The same things were measured in two ways. Each way mixes the same 9 hidden numbers, adds some noise and spreads widely along 5 directions of its own, which tell nothing about the thing.
Some things both ways: the first way, then the second way.
[ 11   4 -10  -7  18   5  -8   0  -3  19  -6  13 -19   2  -2  -3   4]
[  2  -8  22  -6  19   2 -10   3   7  -8   8   4 -11   7   2  11   4  -5
   7   3]

[ -1 -11   8   4   5  -7   3 -11 -10 -15  -1   8  14   1  16   5  -2]
[ -5   3 -15   1 -20  -2  19   2  -6  12   8   0   3  -9   1  -3   2   6
 -14   7]

[-16   9   6 -16   2   4  25   8 -13 -10  -3   5  -7  -3  15   3 -10]
[  3 -11  -4   0  -9   0   0   1  -3  11   6  -8  -4 -12  -3  -4  -7  16
  -6   0]

[-12 -10   3  11  16   1  -2  -5   8  -4  -3   3  14  14  -8   2  -4]
[ 6 -1  0 -1  6  9  2  1  3  2  6  3 -9  5 -3  1  6 -4 -2 -2]

[-15  -1 -10 -12  11 -10   0  -3  15   3 -15   8  14  27  15   5   7]
[ 10   4  17  -5   3  -7 -16  -3  12  -2  11   9 -10   0   2   3  19  -9
   9  -4]

[-12   1  10   4  -6   7  15   2 -10  -3  -3   1   6   1   4   7  -7]
[-10 -16  -2   2  -7  -5   3  -2   5   4   7  -2  -1  -6   0  -1  10 -10
  -9   7]

[ 12  -6   7   1  10   7  -5  -3  -6  13   2  11 -13  -2  -3 -11  -6]
[ -3   2  -6  -2  -7  12   1 -14  13  25   7  -7   1  -4  -6  -1  -8  -7
  -4   6]

[ 11   4   1   2  -9  -2 -12 -10  14  29   8  14 -13  13  -4  -9  -6]
[  5   7  -1   1   4   7  -6  -3  10  11 -15  -3   0   6  -3  -6  -5  -7
  11  -5]

[  7  -4  -4 -10  -2  -1  -1 -10  -2  11   3   4 -14   5  -9  -7  -4]
[ 11  11  -9   1   3   2   2   4 -16  -4 -15  -6  11   5   4   0 -24  12
   6 -10]

[ -2  19   5  -7  -8   2  15  10   8  21  -3   6 -19   5  -1  -1  -9]
[-12  -4  -4  11   0   5  -4  -9   2   8  -7  -5   8 -13  -7   0  -7   3
   1  14]

[ -4  -4   4   5  -2   6  -8  -7   6  19  -3   1 -20  -3 -13   1 -10]
[  9  17  -4   1  -4  12  10  18  -5  -7  -6   5   2  18   8   3 -11  -7
   6 -28]

[ -3 -13   0   2   7   5  -5 -16 -16   2   3  12  -3  -1   7   7   0]
[  6  -6  -1  -2 -10  -1  12  12  -8  -2   5  -4  -5   5   6   9 -15   6
  -3  -8]

[ 15   7  14  -5   2  -5  -3   7   7  13   5  16  -9  17   5 -10   1]
[  2   3   8  -8   0   1  -7  -6  12  17   5  -2  -5  -4 -15  -5   5  11
   2  12]

[12  5  3 -7  2  0 -5 -5 -1 15 -1 15 -9  7 -2 -4  0]
[  3   0  -1   2   5   3  -3 -13   4   8  -4  -7  -1  -1  -6   5 -14   1
   5  14]

[-25  -6  -1  -7  -7   4  25  -5  -8  -2   5  -4  -3   1   5   9 -12]
[  6   8 -10   1 -16   6  -1   4   3   6  -2  -9   5   1   1 -10 -14   1
  -1 -28]

[ 10  -2  11  -3   9   0  -6  -6  -3   1 -12   6   0   2 -10  -5  -3]
[  4 -17  -6  -8   7  11  15   6 -12  20   7   0  -7   3  -2   5  -2   5
  -9  11]

[ 17   6   6   7   8   2  -5   4   3  19  13  17 -20  -1  -3  -7  -2]
[ -2   9  -1  -2   4   7   5  19  -2 -14 -11  -1   3  12   1 -10  -7  10
  -1 -18]

[  7  -2 -12  15  23  -1   3   4  -1   6   2   5  -2  -1  -2   1   0]
[-18 -15   5   2  13  15   7  11  -2   0  -1   1   1  -4   4   6  -5  -1
  -6   4]

[ 16   6  -7  -9   9   2   1  -3  -5  14  -1  11  -2  11 -14  -3   8]
[  2 -18  11  -5  30   1  -8   5  -6 -15 -11  -7  -2  13   1   3  -9   4
   3   5]

[ -3 -13  -2  -2  -3   8  -1 -15 -11  12  -2  -6 -22  -7 -18   1 -10]
[  3  -5   2  -8  -2  -1   9  14 -20   1  20  15   1  -3   1   8  22   4
 -14  -2]

[-20 -23  -4  -2  12   6  14 -13 -14  -6  -1  -3   2   3   3   4  -9]
[  5  -1  14  -8   0  -3 -10  -1  11  -4  30   8 -13   1   1   3  25  -3
  -6  -1]

[  1 -13  -3  -8  19  -7 -12  -6   2 -20  -2   2   0   0   7 -17  -9]
[ 13   3 -12   6   0   1   4   6 -22   6 -11   1   5   2   7   3 -12  10
   8  -1]

[  3   4   4   3  12   0 -17   3   5   0 -13   6 -12  -6   1  -4  -6]
[  7   5   5 -12  -4   0  15  15  -7   6  17  21 -10   0   7   6  26  -4
  -8  -4]

[-12  10   5  15  -2  13  -7   0  13  21   0   8 -20  -3  -5  -6 -23]
[  1  -5  -7   9   2  10  13  17  -9  -7  -4   9 -10   1  10   1   6   0
   0  -7]

[-11   3   4  -6   0  11   7   3  -7   1  -6   3  -1   5   1  -6 -11]
[  3   1   0   1  -4 -13  -4 -11   0  -6  15   4  -4 -11   4  -2  19  -3
  -7   9]

[ -6 -11  20  -6  19  11   1   7  -5  -6  -7   2  -5   3  -6 -13 -10]
[  9  19 -16  -4 -24   8  12  -5  -4  16  24  -1   1  -7  -5  -3  -5  13
 -14  -7]

Other things, the second way, with their names:
<758>: [  6 -15   5   5  11   5   2  10  -5   2 -15  -3  -6  17   2  14 -15  -6
  15   3]
<421>: [  4  -9   1  -1  -4   5   5   8  -5   8   6  -2  -6  -1 -11   6  -6  16
  -2   4]
<1047>: [ -9 -22   5   9   9   1 -12   9  -7  -3 -12  -8   8  -4  -5   1  -7  10
   4   3]
<445>: [ 11  -3  -8   3   4  -1  21  10 -21  -5 -18  -1  -3   7  15  13 -25  -1
   6  -2]
<852>: [  9  -6   9  -9  -3  -3  -3  24  -3   0  -4  -3  -2  18  10   2 -10   6
   8 -20]
<736>: [-10  -5   5   4  -4   7  -3  -4   5  23   3  -1   6  -1 -13  11  -6   2
   5  21]
<311>: [ -5  14   1   0  -4   3   1  -4  13   6  -1   2   4   7   2   0   1 -12
   4   4]
<80>: [  1  13   0   4   9  -1  -7  -5   1 -16 -18 -12   8   7   1  -3 -27   9
  10  -2]
<554>: [ 11  -4   7   1  16   1 -24  -5  11  -7 -10  -6  -7   2   8 -11   2  -6
  12 -17]
<759>: [ -1   0   0   1  -9   6   2   1   3  20  -3  -3   4  -3  -1   5 -14  -1
   5   0]
<157>: [ 12  11 -12   2  -1   4  13 -11 -17   3   7   4   4  -3   1  14 -12  -1
  -4   7]
<859>: [  7  -5   8  -6  11 -11 -16   2   6  -1  -9  -3  -4   4  11 -10   7   0
  10  -3]
<235>: [ -7 -11  14  -4   8  -6 -15   1   3   0  10   8   3  -9   1  -3  29  -6
  -5   3]
<280>: [  2  10 -13  -5  -5 -10   6   1 -18   2  -6  -2  15 -10  11  -8  -7  11
  -7  -3]
<4>: [  5  -1   1   0 -10   4   2   0   1  -1  15  -3  -4  -2 -12   6  -3   6
  -6  -6]
<875>: [ 12   7  -9   6 -11   3   0  -1  -1   7 -10 -10   1   1   1  -1 -24   6
   9 -12]
<1035>: [ -4  -8  20  -2  15  -4  -7  11   6 -25   3   1  -7  16  -2   8   3  -2
   3   2]
<214>: [-2 12 12 -5 11  1 -8 -6  8  4 -3  3  4  7  5  7 -5 -8 11 10]
<774>: [ -6   1   6   3  -7  -1  -2 -13  18  12  10   2  -7  -7  -6   6   8 -13
   2  15]
<232>: [  3   8 -11   7 -14  -2  14   0  -4   1  -8  -5   1   1   9   5 -20  -3
   4  -1]
<638>: [  6   0   9  -4   9  -3  -4  11  -3 -15   3   7  -7   6   2   0  11   4
   1  -8]
<1048>: [  1 -16   5   0  -1   5   5  13 -12  14   2   0  -4  -7   4  14 -12  15
   4   4]
<748>: [  3  25  -6  -3  -7   8   7  -1   6 -11  13   0  -1   2   6  -6  -5   4
  -8 -15]
<20>: [ -1   2  -3  -3  -4  10   7  -4   0  19   0  -7   4  -6  -3   6 -22   6
  -2   3]
<523>: [ -2  10   0  -3  -2   2  -1   6  -5 -15  16   8   6  -7   6  -5  15   0
 -14 -17]
<532>: [-11   7 -11   3 -13  -1  17  -5  -3 -14  16  -2   6 -10  -1   1  -1  -1
 -22   1]
<300>: [ -5   8 -12   7  -4   5  12  -4  -8   4  -5  -5   9  -3   3   5 -21   5
  -1  10]
<543>: [ -3 -12 -10   5  -5   1  10   7 -11   0   3  -5  -1  -9  12  -1  -8   9
  -8   0]
<885>: [ -4 -16   0   1   1   2  14  15 -13   9   0   8  -2   1   1  11   5   2
  -2  12]
<206>: [  2  -6  -2   8  -5  -5  -7  10 -11  -5  -9  -6  10   1   2   1 -11   8
   6  -9]
<290>: [  9   7 -11   9   1   3  10  12 -16 -19 -15   0   4  11  -5  -1 -10   6
   1 -13]
<1031>: [  2  -1 -13  10   2   8  -2  -4  -2   2 -13 -10   5   1   4  -6 -16  -2
   4  -8]
<953>: [ 18   8   9  -8  14   0  -1   0  -2  -8   0   6 -13   6  -2   3   3   4
   5  -2]
<887>: [  4 -16  10   1  13  -1  -2  18   5 -13 -13  -4 -13  22   1   0  -2   0
  11  -2]
<40>: [  6  -1  11  -6 -11 -13  -4  19  -6  -9   3  -3   2   8  11   6  -9   9
   6 -16]
<591>: [  1 -11  -5   0  -6  10   7   7  -8  15   9  -5   2   0   3   7 -13   5
  -4  -3]
<38>: [  6   3  -5  -4  23  10   9   9  -5  -9 -15   3  -8  14  16  -6  -2  -5
   4  -5]
<1023>: [ -1   1  13  -1  13  -6  -9   2   0 -19   3   1   1   8   9   9  -4  -2
   5   4]
<251>: [  1  -9   5  -3   1  -1  -1  -1   1  12   0   0   1   3   4   9  -2 -11
   4   6]
<503>: [  1   0  -8   5   0  15   2   8 -11  22 -11  -2   7  -5  -8   0 -14  19
   5   3]
<991>: [ -7  -8  -3   2  -5   3   4  12 -14   5  10   3   7  -9   1   2   4  14
 -10   2]
<807>: [  7  -5  10  -5  14   3  -6   7   3  -6   6   9 -12   6  -2  -1  20  -3
   0  -5]
<890>: [  9 -27   7  -2  20   6  -2   1  -7   7  -2  -6 -14   3   3  13 -11   1
   6   9]
<514>: [ -8 -17   3   1   3  -1  -7   2   4   2   5  -2  -1  -6  -2  -5  12   1
  -5   4]
<574>: [ -4 -16   1   1  -5   1   5   8  -7  12   2   2  -1 -11 -11   4   7   8
  -5   7]
<74>: [  8  10   1   8  -2   1   0  -3   6 -14   7   7  -9  11 -12   3  14  -9
   2   0]
<323>: [ 11  -3  -3   6  -5   2   9  12 -19  -5 -10  -3   4   7  -1  15 -26   7
   7 -11]
<435>: [ 1 -4  7 -6 14  5  0  7  1 -6 -1  1 -5  7  7  1 -1 -2  1 -4]
<227>: [ 0 22  6 -3 -6  4 -5 -2 18  2  1  5  1  2 -3 -5  5 -6  5 -8]
<862>: [ 13  19   7   0   9   3 -11 -13  14  -4  -1  -2  -8  11   5   4 -10  -6
  16   0]
<776>: [  0   4   3   0  -3   4  -5  -4  14  16 -15  -4   2   1  -7  -3  -8  -9
  11  -2]
<66>: [  5  10   1  -6 -10   5  12  11   2  -2   2  -5  -1  13   3   6 -22   2
   1 -16]
<907>: [  5   1   2  -1  -9  -3  -1   7   3  -1   5   3  -5  -3   1  -2   8   0
   0 -12]
<923>: [ 11   3  -7  -4 -15  -5   2  14  -5   9  -8   4   2  -3   3 -12   9   0
   1 -24]
<872>: [  6   4  -6  -2  -2 -10   6  10  -5 -18  -6  -3  -3   7   4 -11   0  11
  -4  -7]
<144>: [  8 -10 -12   4   8   3  14   7 -28   6 -12  -1  -1  -7   6   7 -15  18
   1  14]
<576>: [-10   2  -7   8   1  11   7 -11   0   8  -2  -5   6  -9 -13   4 -14   4
  -5  16]
<9>: [ -9 -12   4   9   1  -7  -6   9   5 -16  -2  -1  -2   2   9  -3   9  -5
   2  -2]
<481>: [  9 -20  11  -6  13 -10 -10  16   2  -9 -18  -5  -8  15   8  -5   1  -6
  11 -15]
<89>: [ -5   7  -4   2 -14   8   0   1  16  22  -1   3   3  -1 -15 -11  13  -6
  -1  -3]
<124>: [  3 -10  12  -6   0 -13 -15   1   3   4   2   4   0 -11  -3  -6  22   0
   1  -3]
<385>: [  8  -6  -1   2   8  -5   3  21 -13 -17 -19   3  -5   6   1  -8   5  11
   3 -11]
<919>: [  2  22 -18  -7  -8   5   3  -8   7  11  -3  -9   8  -5   4 -25  -6   6
 -10 -14]
<178>: [ -9  19  -4   5   0   7  -3  -6  12  -3  -2   1   5  -4   9 -12   3  -5
   0  -2]
<112>: [  1   1 -12   7  -8  -2   8 -15   0   8   2  -3   0  -4   5   4  -6 -12
  -1  13]
<1044>: [ -5 -10  -8   8  -1  -4  -2 -10   1   2   0  -1  -3 -18  -1  -9  13  -1
  -6   9]
<185>: [ -9  -9   6  -4 -10  -5  -3  -2   4  20  15   1   1 -12  -4   4   9   5
  -4  18]
<172>: [  7   6  -3   3   5  17  -4  -7  -1  21  -9  -1   2  -7  -3   4 -14  -2
   9  -4]
<319>: [  3  -4   6   0  -5   2  -9 -10   8  22   4  -5   0  -1  -4   9 -11  -4
   9   9]
<564>: [  4  11  -3   5   5  -1  -5   0   3 -17  -9  -4   1   8  15  -7  -9  -4
   7 -11]
<35>: [ -4 -16   5   0  11  -5  -1   7  -9  -6  -6  -2   1  -4   6   4  -2   5
  -1   6]
<493>: [  2  -4   3  -3 -13   0   6  23  -3   4   7  10  -3   4  -1   0  15   1
  -2 -15]
<982>: [  0  -6   4  10   4   7  -5  -6   5   2  -4  -6  -2   3  -5  12 -15  -5
  10   6]
<876>: [ -1  -9   3   1  -2  -7  -7  -7  13   5   0  -2  -8  -4   0  -6  12 -10
   1   4]
<904>: [ 13  11  -4  -6  -3  -3   4   2  -5  -9   6  -1   0  10  10   0  -4  -5
  -2 -17]
<155>: [-16  -5   6   9  -2  -1  -3 -12   5   3   8  -1   4 -18  -1   9  -2  -1
  -2  22]
<932>: [ -4  -3   8  -2   4   4 -13  -8  11  15   5   2   1  -9  -5  -2  12  -5
   1   7]
<487>: [  4   5  -8  -3 -17  -3   3 -13   2  15  13  -7   4  -6  -2   2  -8  -2
  -6   3]
<763>: [  5   6  -3 -10 -16  -5   3   2  -8  25  -5   1  15 -12  -4   0  -6   3
  -1  -9]
<504>: [  8 -12  -5   2  -7  -4  -1   5  -1   6   7   4  -9   0   4  -5  20  -8
  -2  -6]
<1037>: [  7 -20  -6   3   9  -1   7  12 -13  -6 -20 -10  -6   5   5  -2 -17   8
   3  -4]
<100>: [ -4 -10   7   6   2  -9 -19  -8   9  -3 -10 -10   7  -3  -4  -2  -4  -7
   9   2]
<117>: [ -4   8 -19  18  -6  19   4  -5  -5   4  -1  -9   8  -5   3  -1 -22   8
  -1  -3]
<906>: [  4 -19  -8  10  -8   0  -4   8  -9  14  -9  -3   4   3  -9   0   3   0
   5  -2]
<191>: [ -6  -4   7  -5  10 -12  -5  -4   4 -10   8   5  -2  -4   7  -4  21  -5
  -6  11]
<129>: [ -8 -10   1   5   9   0  -5   4  -7   1 -16  -5  12   5  -2   4 -10   2
   6  11]
<684>: [ 12  14  -7  -8  -6   3   2   2  -3   6  -2  -1   2  -5  -1 -11  -3   7
  -4 -18]
<992>: [-13  -4  -5   4   4   1   2  -8  -1   0   2  -1   5 -15  -1  -5   7   1
 -11  13]
<536>: [ -1   1  -7  -2  -1   2   4   6 -16   5   0   6  11  -9  -3  -4   9   8
  -9  -3]
<627>: [ -5  15 -11   9  -7  -2   9   9  -6 -30   0   0   8   3  13  -7  -2  -1
  -9 -17]
<834>: [-5  4 10  0 17  7 -6  2 10 -8 -8 -3 -2 13  4  1 -9 -2  9  3]
<946>: [ -5  -5  -2   6   4   8   6   0 -13   8  -3  -1   5  -9  -7  10 -15  15
   0  15]
<521>: [ -3   7   9  -1   3   7 -22 -12  19  13   3  -1   6  -2  -4  -5   7 -12
   7  -4]
<194>: [  6  12   9  -8   0  -2  -5   7  10  -5  -8  -1   0   8  -4  -5  -5   3
   7 -13]
<631>: [ -1  -7  13  -6   5  -1  -8  -8  18  15   1  -2  -8  -1   4   3   1 -11
   9   9]
<5>: [ -7 -17   2  -8  -2   2  12   9 -11  17  13   8   1 -14   0   8  12   1
 -13   8]
<858>: [  0   5   1   1  -7  -1  -7 -22  15  17   2 -12  -1 -10 -12   1 -15   2
   4  15]
<678>: [  3 -20  -6   3   6   7  10  13  -8  -4   3  -4 -10  13  11   5  -5  -3
  -3  -3]

Some of these things the first way, each followed by its name:
[ 11   3 -10   2   8  -3   1  -6  10  24   2  14  -5  11   9 -11  -6]
<178>
[-16 -16   4  12  -9  -1   2 -14  -1   2  13   1  -9  -1   7   8 -12]
<493>
[ 11 -15  13   5  15  -6  -4   5  -3  -9   7   2 -13  -5   6  -9  -4]
<736>
[ -6  -2  14   5  -8   8   8   3 -14   4   0  -2 -16  -9  -5  11  -5]
<66>
[-15  10   7   2   0  10   6  11  10   8  -4  -1 -11   4 -14  -2 -12]
<807>
[ 11   1   3  -7  28   5 -19   8   6   4  -6  15 -12   3   3 -23  -5]
<862>
[  7   7  -3  16   0   4  -8  -3   8  10  -1   1  -3   3 -17 -13 -15]
<38>
[ -5  -8  -7  -4  16  -1   1 -12 -10  -2   2  11 -10  -9   9  10  -1]
<982>
[ 13 -11 -13  -6  15   2  -2  -8 -17   6   3   6 -16  -7   2  -5   0]
<1023>
[  0  -2   6  -3  -6  12  11   4  -4  21   3  -3 -27  -1 -10 -12 -17]
<991>
[-6 -4 -2  4 10  6  7 -5 -5  8  1  8  4  3  2  4 -3]
<627>
[-13  14   0 -10  -9   1  10  19  14   8  -3   0   3  26   3  -6  -4]
<124>
[  9  13  -1  -8   4   0   0   6  -8   5  -5  11 -18  -7  16  -7  -5]
<631>
[-22 -10   5  16  -9   0   6 -13   1  -5  12  -2   8   7 -16  18  -5]
<290>
[  1   2  15 -14   4  10   4  24 -11  -4  -2   2 -23  -6  12 -14  -7]
<40>
[ -8   6  -3  -1 -15   1   7  -4  -5   2   8   6   0   5   7   3  -6]
<481>
[ -1  -3 -19  -4  21  -1  -8  -3   6  -1   2   4 -18  -6  -3 -10  -9]
<172>
[  4 -10 -10   3   2 -12   8  -3 -10 -16   1 -12  -8  -9   3  -1  -7]
<214>
[ -5  -1   8   0  -1   9  -3  -8 -10  -1  -9   5  -1  -5   1  -4 -12]
<112>
[ -2  16  13  -4   6   0   0  15   6   6 -15  12  -4   4  13   3  -1]
<774>
[ -6 -11  -3  10   2   8  10 -18 -17  14   2   8  10   7  -8  20   5]
<532>
[  5   7  -9 -12  -8   7   7   0   3  33  -1   4 -23   8  -6  -9  -7]
<235>
[  0  -9   3  13   5 -10  -8  -7   7  -5  -4   2  11  10   3   4   0]
<885>
[  3   4  -7  -6  -2  -4  11  -6 -10   3  -4   6   4   6   8   2  -1]
<191>
[-10  -7  15  -7  -9   1  -2  -7  11  10   2   6  -3  12   0  -4  -9]
<906>
[-7 16  4  3 -7 -3  1  4 13  4  9 13 -1 10  3  3 -5]
<385>
[-9  5 -5 -5 -7  0  9 -3  0  5  4  2 -7  7 -4  3 -6]
<684>
[  8  12   4  -1   5   0   5   1  -3  14  -1  13 -16  -6  -5   9   1]
<576>
[  5  11  12  -2  -1   7  13  17   0   2   3   1  -3   7  -4 -23 -16]
<919>
[ 0 -2 -5  7 -3  3  3 -3 -4 11 -3 -3 -6  4 -9  2 -4]
<5>
[-12  -9  -5  -7   1   1   0 -19  -6  -1 -17  -7   0   2 -18  11  -4]
<157>
[-13  26   1  -8 -15  15  18   5  -7  15   1   9 -24 -11   4  -1 -20]
<1044>
[ 14  -1  -5   0   8  -4 -10 -10   1  18  11  20 -24  -4  12  -2  -1]
<227>
[  9   5   6  -6  -1  -2   0   3  13  18   5   6 -29   1  -5 -14 -13]
<503>
[-13  -3  -1   7  -6   8   7  -2  -3   6   9  -2 -12   1  -9   1 -13]
<638>
[-6 -5 -9 10  2  2 10  3 -9 -9  9 -6  3  4 -2 -4 -8]
<35>
[  1 -15  -6  10 -14   0  -2  -1  -5  -2  20 -12 -11   6  -9 -11 -10]
<763>
[-15 -10   5   4  12   1  -7   8   5 -13  -3  -3   8  11 -10   4   2]
<323>
[  1   4   0   0   1 -10   4   4   2  -2   8  10   0   9   8   7   5]
<194>
[  5  -2  -5   1  12  -1   2   1  -5   0   5   3 -16  -5  -4  -2  -4]
<946>
[ -1   3  19  10  -9  -1  -1   4  13  12  12   9 -14   2   3  -3 -11]
<89>
[ 4  8 -8 -8 14 -2  8  5 -4 10 -8 11 -9  3 15  2  2]
<155>
[-10   1  -3  -1   5  -1  14  13   5  -4   0  -7  -5   6   0  -7 -11]
<932>
[  4  13   7  -6  19  17 -11  20   2   5 -12   7 -13   3 -13 -19  -8]
<890>
[ -3  -7   8   4  18  18   0   4   9  21   1   5 -16   6 -13 -23 -21]
<117>
[ 5 14 13 -8 -6 -1  4 -1 -3  8  0 20  2  9 10  3  1]
<872>
[-33  -4   3  -6 -10  -1  17 -11   2 -11 -10  -3  14   7  11   9 -15]
<504>
[-10  -7  12   4  20   9   0   2  -5 -13 -13   4  11  -3  -1  -5  -9]
<678>
[  1   0  -1  -1  -3  10  13   5  -6  16  19   4 -25  -2  -4 -10 -13]
<1047>
